The same things were measured in two ways. Each way mixes the same 4 hidden numbers, adds some noise and spreads widely along 3 directions of its own, which tell nothing about the thing.
In the rows, 128 means zero.
Some things both ways: the first way, then the second way.
[121, 131, 156, 190, 143, 149, 120, 141]
[146, 141, 111, 131, 121, 96, 109, 142]

[97, 147, 136, 84, 118, 127, 145, 136]
[80, 102, 138, 99, 102, 84, 134, 143]

[147, 95, 186, 131, 156, 129, 89, 112]
[109, 143, 149, 144, 81, 125, 159, 132]

[84, 124, 193, 149, 130, 121, 148, 160]
[110, 131, 103, 106, 96, 56, 126, 142]

[90, 104, 116, 76, 107, 112, 161, 147]
[113, 132, 98, 110, 117, 112, 74, 170]

[141, 91, 89, 76, 102, 108, 170, 133]
[201, 158, 43, 187, 138, 110, 50, 164]

[122, 126, 156, 148, 127, 110, 136, 137]
[106, 131, 93, 131, 102, 109, 115, 151]

[118, 171, 51, 90, 100, 129, 156, 127]
[149, 98, 143, 123, 128, 138, 111, 143]

[108, 53, 203, 139, 118, 91, 154, 152]
[165, 193, 113, 149, 140, 105, 83, 148]

[129, 149, 115, 112, 186, 213, 86, 124]
[46, 114, 180, 62, 148, 94, 123, 142]

[119, 94, 104, 105, 53, 42, 190, 140]
[168, 121, 127, 159, 137, 211, 82, 153]

[136, 128, 152, 162, 114, 108, 145, 135]
[204, 170, 103, 180, 123, 85, 107, 130]

[128, 96, 132, 132, 134, 142, 147, 148]
[161, 134, 108, 134, 165, 112, 81, 144]

[158, 109, 77, 31, 71, 83, 170, 115]
[199, 176, 135, 201, 177, 126, 46, 149]

[172, 163, 96, 132, 129, 155, 90, 93]
[96, 113, 170, 146, 127, 135, 104, 146]

[119, 96, 165, 150, 126, 128, 132, 142]
[151, 114, 110, 141, 121, 106, 109, 145]

[144, 75, 118, 138, 142, 128, 127, 129]
[166, 143, 95, 147, 122, 181, 103, 152]

Other things, the second way, with their names:
k302: [119, 165, 104, 131, 141, 107, 85, 155]
k295: [106, 171, 136, 123, 89, 109, 136, 142]
k411: [85, 79, 168, 110, 108, 112, 139, 135]
k587: [160, 119, 162, 135, 125, 138, 136, 128]
k488: [132, 147, 93, 136, 97, 108, 159, 126]
k705: [116, 117, 209, 129, 153, 139, 113, 131]
k275: [160, 96, 137, 133, 123, 45, 138, 119]
k765: [61, 142, 152, 129, 110, 38, 155, 124]
k114: [76, 95, 186, 168, 107, 126, 130, 137]
k736: [133, 142, 106, 137, 134, 81, 89, 148]
k514: [133, 92, 137, 151, 132, 106, 112, 138]
k652: [97, 102, 119, 126, 110, 157, 112, 155]
k482: [102, 82, 161, 110, 117, 160, 126, 144]
k882: [188, 135, 172, 139, 126, 181, 97, 142]
k831: [115, 63, 125, 73, 140, 239, 99, 163]
k890: [166, 97, 152, 175, 168, 122, 83, 136]
k564: [135, 118, 146, 147, 172, 116, 120, 122]
k361: [127, 124, 109, 116, 116, 111, 105, 152]
k711: [123, 184, 81, 134, 117, 99, 74, 169]
k380: [119, 152, 152, 99, 133, 137, 99, 151]
k497: [102, 87, 110, 109, 150, 132, 95, 152]
k385: [189, 165, 48, 141, 126, 175, 73, 166]
k851: [154, 76, 148, 132, 134, 143, 92, 149]
k24: [132, 78, 139, 94, 121, 174, 99, 156]
k973: [178, 126, 150, 171, 154, 211, 84, 144]
k852: [102, 126, 128, 112, 125, 108, 97, 153]
k246: [139, 150, 138, 141, 115, 90, 145, 126]
k671: [141, 124, 138, 156, 115, 125, 139, 124]
k774: [120, 96, 115, 114, 159, 98, 131, 124]
k493: [143, 101, 145, 138, 117, 120, 117, 137]
k689: [138, 145, 132, 152, 141, 135, 102, 139]
k532: [167, 169, 127, 140, 127, 118, 95, 142]
k436: [78, 108, 179, 158, 120, 121, 124, 140]
k229: [90, 96, 143, 135, 126, 117, 118, 141]
k235: [98, 105, 149, 109, 95, 162, 146, 139]
k683: [130, 135, 135, 134, 140, 99, 109, 140]
k219: [62, 75, 172, 131, 67, 184, 129, 158]
k533: [120, 98, 135, 123, 127, 162, 114, 145]
k371: [157, 141, 155, 109, 144, 127, 126, 130]
k362: [90, 129, 124, 117, 127, 114, 97, 156]
k469: [81, 149, 103, 132, 104, 58, 90, 160]
k382: [151, 185, 122, 134, 144, 75, 93, 141]
k162: [144, 138, 129, 161, 117, 146, 103, 144]
k191: [117, 110, 137, 103, 125, 186, 108, 152]
k118: [124, 162, 159, 117, 139, 135, 100, 145]
k819: [154, 120, 141, 177, 126, 115, 96, 144]
k949: [98, 134, 86, 57, 133, 80, 74, 170]
k539: [190, 120, 127, 181, 154, 135, 101, 132]
k847: [141, 111, 179, 161, 116, 161, 126, 134]
k919: [182, 115, 158, 189, 127, 94, 125, 122]
k348: [109, 132, 167, 120, 142, 87, 109, 137]
k439: [162, 162, 130, 151, 144, 122, 100, 138]
k280: [128, 123, 104, 131, 119, 177, 94, 161]
k434: [178, 76, 134, 161, 115, 174, 140, 127]
k571: [122, 117, 176, 191, 154, 105, 88, 136]
k618: [121, 115, 203, 137, 125, 136, 117, 137]
k811: [146, 112, 96, 148, 102, 117, 112, 148]
k266: [172, 131, 132, 166, 125, 159, 72, 156]
k44: [107, 99, 130, 117, 104, 130, 131, 143]
k623: [114, 124, 163, 145, 108, 125, 143, 130]
k660: [104, 110, 171, 92, 144, 130, 96, 150]
k545: [83, 138, 125, 129, 91, 150, 116, 157]
k794: [164, 125, 129, 183, 102, 209, 107, 153]
k788: [159, 118, 149, 103, 121, 210, 134, 136]
k605: [182, 174, 87, 183, 150, 113, 76, 146]
k853: [155, 120, 180, 124, 137, 152, 136, 126]
k525: [126, 111, 152, 126, 127, 117, 127, 133]
k664: [99, 117, 132, 139, 137, 112, 92, 150]

Some of these things the first way, each followed by its name:
[136, 146, 83, 126, 122, 138, 128, 119] | k533
[168, 154, 195, 164, 195, 192, 64, 107] | k765
[111, 72, 150, 74, 133, 111, 146, 141] | k711
[113, 119, 179, 143, 122, 133, 117, 135] | k411
[161, 152, 59, 160, 109, 138, 113, 105] | k266
[74, 123, 140, 184, 152, 174, 138, 170] | k949
[126, 107, 125, 162, 109, 102, 144, 135] | k280
[116, 160, 91, 174, 84, 127, 142, 136] | k851
[152, 153, 52, 144, 74, 82, 156, 116] | k973
[100, 99, 182, 162, 120, 98, 128, 141] | k235
[92, 111, 90, 198, 113, 124, 152, 157] | k831
[123, 148, 118, 114, 133, 132, 143, 136] | k382
[112, 51, 215, 105, 146, 134, 151, 161] | k774
[160, 215, 47, 138, 117, 155, 94, 91] | k618
[164, 120, 109, 112, 146, 147, 110, 108] | k689
[121, 151, 116, 138, 95, 99, 155, 133] | k811
[103, 90, 110, 94, 115, 111, 147, 138] | k191
[136, 121, 120, 164, 54, 34, 163, 122] | k794
[142, 178, 134, 166, 144, 155, 109, 114] | k469
[111, 114, 104, 170, 96, 107, 133, 133] | k882
[128, 129, 133, 88, 89, 97, 156, 130] | k664
[147, 153, 96, 172, 105, 114, 141, 121] | k434
[175, 141, 124, 88, 83, 102, 125, 95] | k571
[94, 65, 127, 141, 106, 72, 188, 163] | k385
[128, 141, 90, 73, 108, 127, 139, 121] | k493
[107, 154, 103, 140, 115, 147, 132, 135] | k660
[128, 91, 152, 112, 140, 132, 132, 134] | k302
[77, 87, 167, 190, 91, 63, 178, 168] | k788
[140, 105, 121, 87, 101, 99, 137, 119] | k162
[179, 142, 71, 80, 129, 162, 99, 95] | k819
[147, 103, 141, 68, 161, 154, 110, 120] | k246
[139, 72, 123, 39, 88, 87, 168, 132] | k539
[133, 150, 125, 92, 99, 103, 147, 121] | k229
[138, 175, 70, 150, 125, 152, 112, 114] | k482
